The first 6 rows are patterns. Each new row is the sum of 2 different patterns, raised or lowered, with some noise. Before adding, each is slid sideways (what falls off one end comes back at the other) and multiplied by a number that may be negative. Names go in the order of the patterns.
Some rows, each with the names of its patterns after it:
[  0 -10  12   6  -7   5   0  -3   4  -2 -10  -7 -11  -1  -9  -2   8   7
  -1   9  10  -5  -2  -9 -10  -3  10  11  -9  -4  -8   9   6  -1  -6] => z_718
[  1   2   5   3  -5   6   8  -1   8   6   6   1   2  -7   6  -2  10 -11
 -11  -8  -1   7  -3   5  11   6 -11   1   8   3  -4  -4  -6   2   2] => z_797
[ -3   8   9  12   9 -11 -10 -10   9  10   2 -10  -8 -11   5  -9  11 -11
 -11  11   8  -3  -5  -9  -3  11  -1   3  11  -1   7  -7 -10  -4  -4] => z_868
[ -3  -4   0  -9  -3   4   6   8  -8   6  -5 -11  -1   8   1 -12   6  -6
  10   4 -10  -8   7   4  11   7  -9   8   3   2   0  -4   3   5 -11] => z_791
[-11   6   8   5   8  -2 -10   7   1  12   3   5   8  -3   5 -11  -4  -8
  -2   3  10  -7  -2   8  -9 -12   3  -5   7   4 -12  -6  -8  -9   4] => z_723
[  5 -10   4   5   0   7  10   0   8  -1  -5   1  10  -1 -11   0  -4 -10
  11  -8  -2   4  11   5  -4   1  -1  -7   9   8  -9  -1  -6   5  -9] => z_649

New rows, each followed by the names of its patterns:
[ -9  -2  12   5   2  -5   4 -14  13   3 -10  -4   8   5   3   3 -10  -3
   2  -4  -5  -4   2  10  -3   5  -4  -4  -5  -8  -3  12   7  10  -6] => z_868 z_649
[18  2 14 -4  8  5  0 -1  0 11 16  3 -2 -1 -3  1  7  2 14  8 13  1  0 -5
 -9 -4  1  5 10  2 -7 -9 -4 12  4] => z_868 z_723
[ 15  15  -8 -13  -6   9   9   7 -15  -4  -4  -5   1   1  -1   2   7  -1
   1  -4 -11  -6   0  12  14   7  -1  -6  -6   2   6   1 -12   9  -8] => z_718 z_868
[ -5   6 -11  -6 -13 -10 -12 -16 -18  -3   2  -4 -26 -25  -5   1  -7  -3
 -12   1 -16   0   0 -22 -20 -11  -7   2 -10 -26  -9 -18 -25 -12 -18] => z_797 z_868
[ 4  5  4 17  4  9 15 19 13 -1 13  5  7 10  9 -4  5  6 10  1 18  2  2 13
 12 15 13  5 10  8  4  9 18 10 -1] => z_797 z_649
[ -9  -7  -4   6 -13 -10   3 -14 -13  -4  -7  -1   2 -15  -5 -16  -2   7
  -5   0  -2   3  -2 -11 -13   9  -5   0  -5   2   4  -2  -1 -11  -7] => z_797 z_723
[ -2 -12  -7   2  -6  -6   6  -5  -1  10   1  -1  -8  10  -2   9  -8  -7
   0  -1  -6   5 -11  -3   7  -1  -6   1   4   0   8   9  -2   4   4] => z_718 z_649
[11 20  9 22  2 13 21 11 18 21 10 20 19 15 20 20 17  8  8  8  9 16  3 14
 16 25 24 14  8  5 13 20 23  3  8] => z_718 z_649
[  4   2  -2   0  12  15  14  22  -1   6  14   1   7   3   6  -7  21   5
  10  16   4 -11  -3   8  12  19  -2  -8   7  22   6  18   4  -8  20] => z_718 z_649
[ -7  -5 -14   9   7 -12 -14 -12   7   2  -1  -2  -9 -16  12   3  -3  -2
   3  -7   7  -7 -14  -8 -19 -10 -10  -9   4   5  -4  -3   6   2  -5] => z_718 z_649
[25 13  5  1 -1 13 16  9 12 22 11 14  0  7  8  8  7 20 21 18 15 -3  4 -2
 20 25 13 -2  3  5 13  5 15 -3  3] => z_868 z_791
[  2 -20 -17  -6 -15  -6  -9   3 -17  -2 -18  -9  -5 -15 -22  -9 -22  -4
  -2 -13 -15 -10   0  -7  -8  -5 -23  -7  -9 -17 -21  -8  -3 -11  -4] => z_718 z_649
[-13   4 -11 -14 -16 -14   2  -5  -6   7 -14  -3   3  13  -9  -5 -12 -15
  -5  -3  -2 -11 -22 -15   7 -11  -5  -9  -8  -2 -11 -14   4   2  -7] => z_797 z_791
[  8  13   7   7  11  10  -5   9  -4  -9  -1  16  17   0  -1  -4  12  11
   2  -4   9  -9  13  12  -7   5   1   2   9   5 -10   0 -12  11   1] => z_718 z_797
[-10 -12  -9  -3  -7 -16 -14  -8  -9  -3  -9  -7  -2  -3  -5 -18  -5 -12
  -9 -12 -12 -22 -12 -11  -9 -13   0 -12 -17  -8  -4  -2  -7 -14 -10] => z_797 z_649
[ 2  7 20 25 18 13 -3 11 29 13 13 20  6 21  7  5 11 14 11 15 26 28 20  9
  9  7 21 22 10  7  5  9  9 -1 16] => z_797 z_868
[-17  11   2  16  -7  -4  -3   4  -2  15  -4  -2  -4  19   5  -9 -15  -2
  12  12   6  -6  -6   5 -18  -8 -13  -4  10  10  -5   0 -20 -13 -18] => z_868 z_723
[15  2  9  6  8 15 -1  2  2 19  3 10 16  7 -4 12 19 -3 10 -5  6 10 15 -4
  6  0  1 18  4  4 11  9  8  6  9] => z_791 z_649
[ -3  16   8  10   6 -10   9  10 -10   6  -7  11  13   4  12   6   7   2
   1   0  14   8  21  -1  -7  12  25  12  21  -3  12   4  21  22   3] => z_868 z_723
[ 4 11 -1 12 -2 10 15  6 11 18  4 13  5  5  8 21  5  0  5 11  6 22  2  4
 13 16  8  4 16  7 -1 15 17  3 10] => z_797 z_649
[-17   0   5   5  -5 -16 -15  -4  -5  12 -14 -16   9  -2   2  -4 -16  -1
   7  -6   3   7  -9   0 -15 -12 -12  -6   0   8   5  12  13 -14 -13] => z_718 z_868
[ -3 -17 -17   4  10   2   6   1   3  -7 -20 -19 -17  -6  -1  -6   2  -6
  -1 -19 -23 -11  -5  14   1  -7 -10 -18 -11  -6   7 -22  -6  14  -3] => z_868 z_723
[ 10 -19  -3   4  -8 -10   7 -11  -2   4 -17  -3  -4 -15  -2   1   9  13
  -1   8   0 -16 -17 -12 -18  -6   7   6  -3  -2  -2  -5  -7  13  -5] => z_718 z_868
[  3 -19  -5   6  -3   4   5 -17  15   1  -5 -14  -1   5  -7  -7  -4  -4
 -16  11   8   5 -13   6   2   2  -1 -14  -6  -2  -6  -7 -13 -10  -3] => z_791 z_649
[ -8 -11   2  -4  11 -17 -18   2  11 -11  -3  -3  -4   3  -4   9   3   1
  -4 -11  -6  -1 -11  -9  -5   0  15   0 -17 -14 -11  10   5  -3  -4] => z_868 z_791
[14 -5 13  4 -1 -5 14 20 25 16 10 27 10  8  2 -3  9 23  9 -2  1  3 11 12
 13  9 17 -7 25 10 -6 12 19  8  3] => z_718 z_791
[  0  -3  -8  -8   3   0   4   1 -15  -1 -14 -14  -9 -11   1   6  -8  -5
   2 -14 -17 -10 -13   6   2  -7 -14 -15 -11   4  -5   5  -4   3  -7] => z_868 z_723
[  4  -7  -4  -8  -6   6 -14   3   4   4   1  -3  -5   7   4   4   4   2
  -1  -1   8  -8  -9  -4  -3   7   9 -11  -5  10  -5  -3   5  -9   9] => z_791 z_723
[ -7 -23 -14 -17  -9 -21 -11  -1   0  -3 -10   2 -15 -21 -16  -7 -10 -14
   4 -17  -2  -8 -12 -13  -4  -8   1  -8 -11   1  -8  -4  -9 -12  -5] => z_718 z_791
[ -1  -7  17   7  -4  -3   9   4   9   2  11  16  11  11  -1  -2   2   0
   3  16   8  10  15  -7  -5  -6  11  13  14  -7   2 -10  18   6  22] => z_797 z_868
[  5   8  -4  -3   2  -5   1   6  11  -3  -4  -7   0   7  -2   0   6  -4
   2   2   4   1   3  -5   1   3   0  -8 -10  -5 -10   4   2   3  -2] => z_718 z_791
[ 10   2  -9   2   2   2   0  -3   4   8  -3   4  13  -7  10 -12  -9   1
  -3  -3   3 -12  -6  -4  -6  -8  -8   0  -4   6   1  11   2  -1  -7] => z_791 z_723
[  5  -7   6  -2 -14  -9   7  -2  -3   1 -13  -4   4  -8  -5  -4   5   1
 -13  -6  -7  -8  -4  -1  -5  -2  -3  -6  -5  -3 -18  -2   5  -4  -7] => z_791 z_649
[  3  -5  13 -10 -10  10   5   3   1 -10  -3   5  -2   6   4   6  11  -1
   1  -1  -5   3   8  14  12  12   0  -6  -1   2   7  -1  -5  -2   0] => z_868 z_723
[ -9   8  -9 -17  10   9  -7  -1  -5   0   6  -3  -9  10  -6  11 -21 -24
 -16  -8   0  -2   9  15   9 -23 -11  -5   6   0  -6 -19  -8 -11  -1] => z_797 z_868
[-23 -13  -9 -24 -18  -9 -11  -3 -13 -21 -16 -16 -18 -17 -18  -9 -16 -27
 -14 -25 -25 -23 -23 -10 -10 -17 -27 -15 -27 -25 -25  -6 -11 -25  -7] => z_791 z_723
[-1 -2  3 -3 11 -6  7  3 11 11  2 -2 16 11 -8 12 18  5  7 -4 -1 13 11 12
 12  6 15 -3  1  4 -2 10 14  3  4] => z_797 z_723
[-10  -1 -14 -14 -15 -13   1   1  -3  -9  -5 -21  -4   1 -19 -25 -10 -11
 -13  -1 -25 -11 -11 -10  -8 -19  -6  -6 -14  -2  -3 -23 -18 -23 -14] => z_868 z_649
[ -6 -11   5   3  -7   3   1   9   0  -3 -12  -2   8   5   6   0  -4  -2
   2  -7   7   0  -6  -1   5  -3  -8   3  -6   5   3   9  10  -2   5] => z_868 z_649
[-4  9  7 -3  9 11  9 14 -9 -8 -4 -4  6  6 16 21 15  2 -5 -9 17 14 15 -1
  1  1  9  2  5 -7 -9 13 13  9 -3] => z_868 z_723
[  6   0  -4 -10 -10   6  11   1   3 -12   1  -2  -5   2  -6  12   5   0
   0  -3  -7   3   1  -4  12  14  -8   7  -7  -9   9   8   8   2   0] => z_791 z_723
[ -6  -7  -7  -9  -6   3  -1   8  -9  -4  -6   5   6   4  -5  -4 -14  -1
   3 -12  -5  -6  -2   6  -8 -18  -2  -9  -7   0 -15  -2  -1  -5   0] => z_868 z_723
[ 6 36 24  5 20 14  6 25 18 -1  7  0 17 -1 16 13 23 18 21 28 17 13 12  4
  7 24 30  5  1  6 21 13 23  2 13] => z_718 z_649
[-22 -18  -8  -5  -1  -5  -9   4 -11 -21 -12  -9  -7  -5 -17 -15 -16 -11
 -14 -14  -4 -11  -6  -4   0  -9  -6 -13  -2  -6 -13  -8   1 -14  -1] => z_797 z_723
[-4 -4  6 -1  1 11 13 23 20  7 -1  0 18 10 13 -4  3  9 13  9 20  0  1 19
  8  8 14  6 13 18 16 14 10 15 15] => z_718 z_797
[ -5  -3 -10 -16   3   6   5 -20  -9  -1   2  -8   0 -17 -10   0  -8  -5
  -1  -7  -7   7   4   2   0   5  -1 -10  -9 -10  -8 -15   5 -12  -7] => z_718 z_797
[-1 10 -7  6 13  8  8  1  1 -3 -9 -6 15 -3  3  7 11 11  8 -4  7  4  9  3
  5 13 -2  2 -2 -4 -4  0  4  8  5] => z_797 z_723
[  0  -8  -3  -7   4   4   7   7  -2  -9 -10  -9 -11  11   4   8  -5 -10
   0  12   7  14  -5   4 -10  15   9 -15  -6   1  -2  14  -3 -11   2] => z_868 z_649
[  5  -5  -1  11   3  -1   3 -11   0  12  -2  -2  -1  -5   9  -3   4   0
  -6  -2  -1  12   0   1   3  -1  -2  -3  10  11  -1  -9  -4  12  -4] => z_797 z_791
[  3  14  -2  -2 -16  -8  13  11  -2  -8  -7 -15  13  -3 -11  -9   0   3
   2  -5   2   1   0  -8   7  -4  -2  -2  -7  10  -6  -1   2  -8 -14] => z_868 z_791
[-12  -7  -8  10  -1   8 -13 -23 -16  -1 -12 -10  -9   1  -8   9   2 -25
 -24   1  -3   5 -16 -22  -7  -5 -16   3 -26  -9   6  -9  -6  -3 -17] => z_718 z_868
[ 12  -9  23  22  18  14  -2   1   9  -2  13  18  11   8   1  16   1   8
  -2   5   8  14  -3   2  18  -6 -10  11  -4   8   6  -5  -1   6  -6] => z_797 z_723
[ -3 -13  -3  15   3  11  17   3   2  -4   1  -1  -9  -2   3  -5   1  -8
   0   0  -2   0   2  17   3  13   8   4  -5   9  -4   0   6  18 -11] => z_797 z_723
[ 2  0 10 14 31  3  9 23 16 18 14 -7  4 14  6 20 22 19 21 12  9 13 20 28
 17 -4  0  3  8 -5 27  5  9 30 22] => z_718 z_868
[  5   5 -10  -5   1  -6   3   3  -6 -11  -7   7  -4   0  14  -4   4   7
   4 -11  -4  -5  -6  -1  12   2 -11   3  -5  10   2   6  -7   8 -10] => z_718 z_649
[ -3 -14   1 -19 -23 -10 -21  -6   6 -13 -18 -13   1 -12  -8   5 -21   8
  -2  -7 -16 -14 -11  -3  -5  -6 -11  -8   0  -2  -5 -15   9  -8  10] => z_723 z_649
[ -3  -1 -14  -8   7   3   1  -9   6  -9   4  -9  -2  -7 -15 -10  -8 -14
  -6   2  -5  -7  -6   8  -9   8  14  -7   5  -6  -5 -17 -14  -3   5] => z_797 z_649
[  7  18  -6   3 -11  25  12 -12  -6   9  12  18   6  -9   2   1 -10   1
   2   6   6   8   2   2  -8  -5  -9   3   8  15   3   6   3   8  14] => z_797 z_868
[ 7  9 -1  1  9  5 12 18  4  2 11 11 -1 11  1  9 14  7  1  1 -1  6  7  8
 12  9 12  8  2  9 14 15 12 10 17] => z_791 z_723
[ 5 -2 10 22 15  4  3  9  2  0  1  9  2 -6  2  4  8 16  8  5 10 11  1  3
  5 -4  0 13  5 -3 -2  0 10 16  3] => z_718 z_797
[  3   0  -3  -1  -9 -13 -24 -23 -21  -2   0   4 -22 -19  -6  -7 -10   1
 -16   0 -18  -8  -4 -25 -22  -5 -13   1  -5 -15  -5 -14 -25  -5 -16] => z_868 z_723
[ -9  -8  -9  -1 -10  -5  -3  -6   6 -14  -5  -6  -2  -2  -7 -12 -15 -17
 -12  -8 -11   2  -1  -8   0   3 -13   3   3  -4   3   1  -3 -15  -4] => z_723 z_649
[ -5  -5 -10   9  -3 -12   2  -8  -8  -4  -4  -7   1 -13  -1 -14   4  12
   6  -2  -1   7  -8 -10 -11   1  -4  -3   2  -4  -1  -2   2   1  -3] => z_718 z_797
[ -8  -7  -1 -18 -12 -11   0  -9  -9   1   0  -9   9   8 -12  -7 -15  -9
 -13   6  -2  -8  -6 -10   6   6  -6  -6  -4 -15   5   5 -10  -6  -5] => z_718 z_649
[ -4   7 -10   7  -7   5   2  -2   0  11  -3  10 -10 -12  -5   6  -1 -14
   1   1  -7   2  -9   0   4   4   1  -9  -2  -1  -8   8   6  -8  -6] => z_797 z_649
[ -1 -10  -7  -5 -23 -12 -14 -17  -9  -9  -6   0 -12   4   3  -9 -14 -21
 -13  -5  -8  -6  -7 -17 -16  -3   1   3  -7  -4 -17   0   0 -21 -16] => z_797 z_868
[  6 -12   5   8  11   3  -6   2  -4 -11   2  12  -8  -5  -8   5  -6   6
 -10   2   2  -2   1   5   3   2  -7  -4  -5   4  -5 -10  -3   1 -11] => z_797 z_649
[-15  -1  -2 -11  -9  -3  -3   3 -14   4   9  -4   6  -5  -6  -5 -14 -12
  11  -6 -19 -12  -8   0  -5  -7   2   1  -6  -1   2   0 -12 -20 -10] => z_718 z_797
[11  8 18  2 11  1 10 10  8 20 12  3 16  3  2  5 16  7  6  4  7 -6 27 11
 13 13 12 14  4  1  4 12 14  9 -1] => z_797 z_649
